There are 5 ways to turn a row about zero (a turn may also mirror it). The second row of each pair is the first, turned, with some noise. The first 45 pairs use one turn. New pairs use 2 turns, one after the other, and a turn may come again.
In the rows, zero is written as 128.
Some pairs, each with its turns in order after it:
[114 178  78  86  77 175 135 116]
[127 129  67 131 191  83 158  95]  N

[106 114 129  92  85 169 152 171]
[171  97 134 181 132  96 133  98]  U

[177 104 115 170  91 102  84 122]
[101  74 134 131 113 108 104  67]  H

[172 157 127  87  98 126 150 106]
[147 135 117 156  95 122 168 179]  U

[114 150  82 142 117 148 162 153]
[150 128 130 135 171  76 125 142]  U

[143  84 127 165 145 165  83  87]
[143  83 151 168 146 117  72  97]  K

[160  76 137  95 160 146  80 109]
[ 96 151 162  84  74 146 102 111]  H

[138 166 104 116 153 145  88 154]
[143 140 152 128 141 109 129  65]  N

[165 134 179 160  97  78  98 126]
[168 101  78 149 109  85 167  98]  K

[114 167  95 134 161  96 142 131]
[153 137 136 119 192 141 132 119]  H

[ 77 139 176 106  77 157 141  94]
[ 91 157 149 159  54 128 135 102]  K

[117 115 180 119 156  87 117 158]
[127 115 151 152  75 133  77 129]  N

[ 97 143 121 100 117 124 105  94]
[ 92 124 134 107  94 103 108 128]  K

[115 173 170  87 154 174 107 161]
[125 176  74 132  90 163  79 138]  K

[160 149 146  89 119 140  98 150]
[110 130 129 166 143 133 108  79]  N

[ 84 140 106  85 157 149 106 125]
[153 119  89 150  86 163 107 139]  Y

[124  84 109 122 131 173 174  96]
[158 132  66 166 160 140 102 131]  U

[121 177 170 172  92  85 167 111]
[148  63  79 145 169 115 115 166]  H

[110 170  86 136 129 166 147 140]
[172 126 153 162 128 147 109 162]  Y

[140 100 107  95 112 131 147 143]
[105 104 135 117 134 167 151 135]  K

[122 133  77 108  76 107 108  81]
[103 153 119 159  86  86  91 168]  U

[144 136  95 150 105 155 169  86]
[191 112 141 140 112  91 123 127]  H

[158 156 177 109 145  98 160  88]
[146  81 135 101 137 163  96 181]  H

[155 113 119 136 165 162 179 131]
[ 88 122 149 147 149 124  87 168]  Y

[178 129 120 174  81  88  99 112]
[ 72 158 173 155 123 147 127 176]  U

[ 83 167 102 176 159 155 170 155]
[174 129 129 162 156 118 122 208]  Y

[ 95  87 128 112 104 122  97 167]
[145 133 101 110 131 138  62 124]  N

[144 106 146 107 162 142 120 145]
[ 89 129 116 121 100 115 106 141]  Y

[155 160 130 127 151 135  78  87]
[111 130 171  97 142 102  78 133]  H

[ 85 121  98  97  90  81 134 169]
[108 119  93  96 128  80  65 134]  N

[128 104 162 101 112 118 166 130]
[ 91 136 117 152 124 149 172 115]  K

[155 100 164 179 124 121 169  94]
[ 96 137 134 115 200  96 118 119]  Y

[121 103 108 124 176 169 125 121]
[112 131 147 139 164 150  78 133]  K

[164 115 159 162 160 120 152 146]
[126  84 123  82 124 134 165 133]  H

[114 169 171 147 174  82 118 129]
[152 106  93  61 131 103 133 162]  Y

[119  91 176 136 178 121  86 152]
[164 122 164 139  82 173  85 118]  N

[ 90 175 160  81 122 173 160 127]
[ 91 196 124 119  79 160 116 117]  K

[127 167  96 160  87 148 124 105]
[103 108 135 142 147  90 108 184]  U

[ 88 130  91 102 153 122 122 107]
[154  89 117  91 121 103 134 110]  N

[103 143 157  94  82 113 101 109]
[103 118  65 143 102 133 116 103]  N

[ 83 103 115 172  80 147 128 141]
[155 163 121 182 154 110 163 116]  Y

[156 104 101 120  99 159 162  83]
[183 115 151 145  76 113 114 120]  H

[103 121 143 149  98 141 114 142]
[148 161 117 142 127 108 146 117]  Y

[148 139 130 106 170 170 179 163]
[199 115 114 109 166 136 165 125]  U

[100 164 165 132 160  77 168 138]
[103 140 110  84 136 106 191  97]  U

New pairs. What belongs after each?
[156 177 162 176 113 163 122 149]
[137 113 203 105 131 123  98  92]  K Y

[173 121 132  80  76 163 180 121]
[135 150 126  69 194 128  92  91]  N U

[158 110 139 144 117 120 153 174]
[109 130 172 154 143 150 154 122]  H K

[169 124 129 115  82 100 107 159]
[114 185 108 117 159  98 101 136]  N H

[139 133  90 115  94 156 128 141]
[118  94 111 123 116  89 127 155]  Y H

[ 80 143 131 165  93 159 109  99]
[ 92 139 180 116 128 138 179 109]  Y N

[105 106 110 163 156 142 161 122]
[114 125 121  78 149 142 154 105]  H K

[142  81 124 117 168  98 102 121]
[ 85 128 139 118  87 145  91 104]  H K

[145  94  98 112  76  88 111 167]
[172 154 133  71 161  85 131 118]  U Y

[155 171 135 128 169 126  84 111]
[135 109 125  93  83 145 137  77]  H U

[163 134 140 169 135 177 124  96]
[109 125 135 136 115 183 174 102]  K N

[123 136 162  91 102 161  97  95]
[ 71 129 103 163 154 110 128 116]  H H

[125 141  99 105 127  79 156  77]
[185  93 139 141 165 162 138 136]  Y N

[103 106  93 173 118 157 130 122]
[136  92 111  83 152 107 137 104]  Y H

[150 180 142 161 106 158 103 142]
[184 120 145 103 166 138 104 147]  N Y

[128 171 161 126  86 147  91 168]
[116 101  69 119  77 157 138 135]  U H

[161 148  84 104 111 153 146 175]
[103  61 144 100 135 151 152 130]  U H

[143 129 119 128 155 127 166 145]
[146 113 144 123 103 140 150 151]  H H

[124 137  99  79 137 109 164 134]
[166  97 110 149 135  83 114 124]  K N

[ 91 133  99 155 169 114 127 178]
[ 84  89 149 139 136 167  89 141]  N H

[177 141 163 169 101  80  82 177]
[ 74  80 207 153 151 136 151 120]  K Y

[157 163  78 142 146 158 129 161]
[112 169 133 158 110 169  82 143]  Y N

[111 150 123  89 142 167 148 125]
[131 109 162 113 140 124 174 134]  H U

[149 162 123 111 172 121 125 153]
[108 166 129 135  92 132 161 116]  Y Y

[ 80 109 104 137 114  85 136 132]
[175  98 103  99 146 142 141 116]  U Y

[100 122 102 106 172 148 159 154]
[152 107 163 136 144 124 152 180]  H H

[176 138 138 177 108 176 116 106]
[150 206 148 113 134 151 116 108]  N K

[114 156  99 179 148  85 103  83]
[153 194 116 142 127 191 115 122]  Y U

[124 113 120 110 116 151 139  95]
[122 145 101 124 110 117 107 148]  K H

[ 97 163 127 143  97 144 139 150]
[139 171 167 102 125 135 136 127]  K Y

[153 114 124 153 160 160 141 158]
[159 114 117 144 117 170 132 158]  H H

[141 122 140  79  91  83  86 149]
[196 163  94 112 109 151 144 125]  H N

[142 151 104 120 128 118 144 151]
[111 141 107 134 139  95 133 139]  N K

[149  83 147  85  95 157 177 143]
[125 167 196 166 115 161 106 107]  K K

[170 106 114 141 179 141 178  79]
[118 163 114 190 157 180 161 123]  N K

[118 148  93 174 179 123  93 155]
[116  90 151 142 124 157  81 185]  N H

[127 160  87 151 139 102 131  85]
[154 145 120 136 132 193 111 119]  Y U

[ 94 128 141 116  83 135  89 143]
[185 115 116 149 141 112 155 134]  H Y

[ 95 142  99 116 135 147 107 130]
[124 102 139 140 112  99 136 101]  Y H

[ 78 160 155  91 152 156  97 127]
[ 80  60 140 129 124 140 150 119]  U K

[178 170 138 148 159 153 146  95]
[ 65 143 112  86  96 127 153 133]  H Y

[ 95 123  85 158 125 140 111 118]
[141  95  96 115  89 112 142 115]  U Y

[130 123 166 170  98  85 179 115]
[160 123  96 149 178 142 120 185]  U Y

[125 116 168  99 172 175 103 134]
[181 117 134 141  95 138 171  95]  Y Y

[112 172 133 107  94 110 135  96]
[132 105 134 132 100  69 134 133]  H Y

[ 95 141 141 150 139 100 104 149]
[161 102 139 100 121  99 137 116]  H N

[154 161 138 108  85 154  79  96]
[156 116 116  95 142 109 201 147]  N N

[143  78 172  98  96  87 155  81]
[125 151 162 195  93 107 133  68]  H Y

[104 115  94 177  99 161 171 149]
[187  67 131 129 143 140 130  98]  H H

[151 119 159 117 173 166 166 130]
[ 96 145 140 119 150  62 123 150]  N Y

[137  91 151  94 108  83 120  77]
[180 123  83  94 164 146 102 147]  N N

[162 124 125 110 131 154  90 144]
[102 140  79 125 107 145 121 133]  Y N

[133 121 111 126 171 156 162 172]
[154 166 114 124 139 160  79 137]  K K

[177  83  87 166 150 130 116 147]
[159 153 157 180 114 135 147  75]  U N

[147 145 154 100 152 167 155 152]
[159 100 162 112  84 144 154 124]  U H

[171 147 139 120 138 172 154 132]
[ 65 138 118 131 143 122 115 150]  Y H

[150 122  86  87 139 106 154  97]
[136 136 173 121 132  90 150 174]  U U

[130 103 129 167 125 123  82 171]
[106  77 107 113 103 168 128 108]  U U

[179 161 116 114 104 152 159 151]
[146  98  89 110 154 105 124 176]  N Y

[ 88  93  80 133 100 173 171 135]
[134 117  80  87 190 157 120 161]  N K

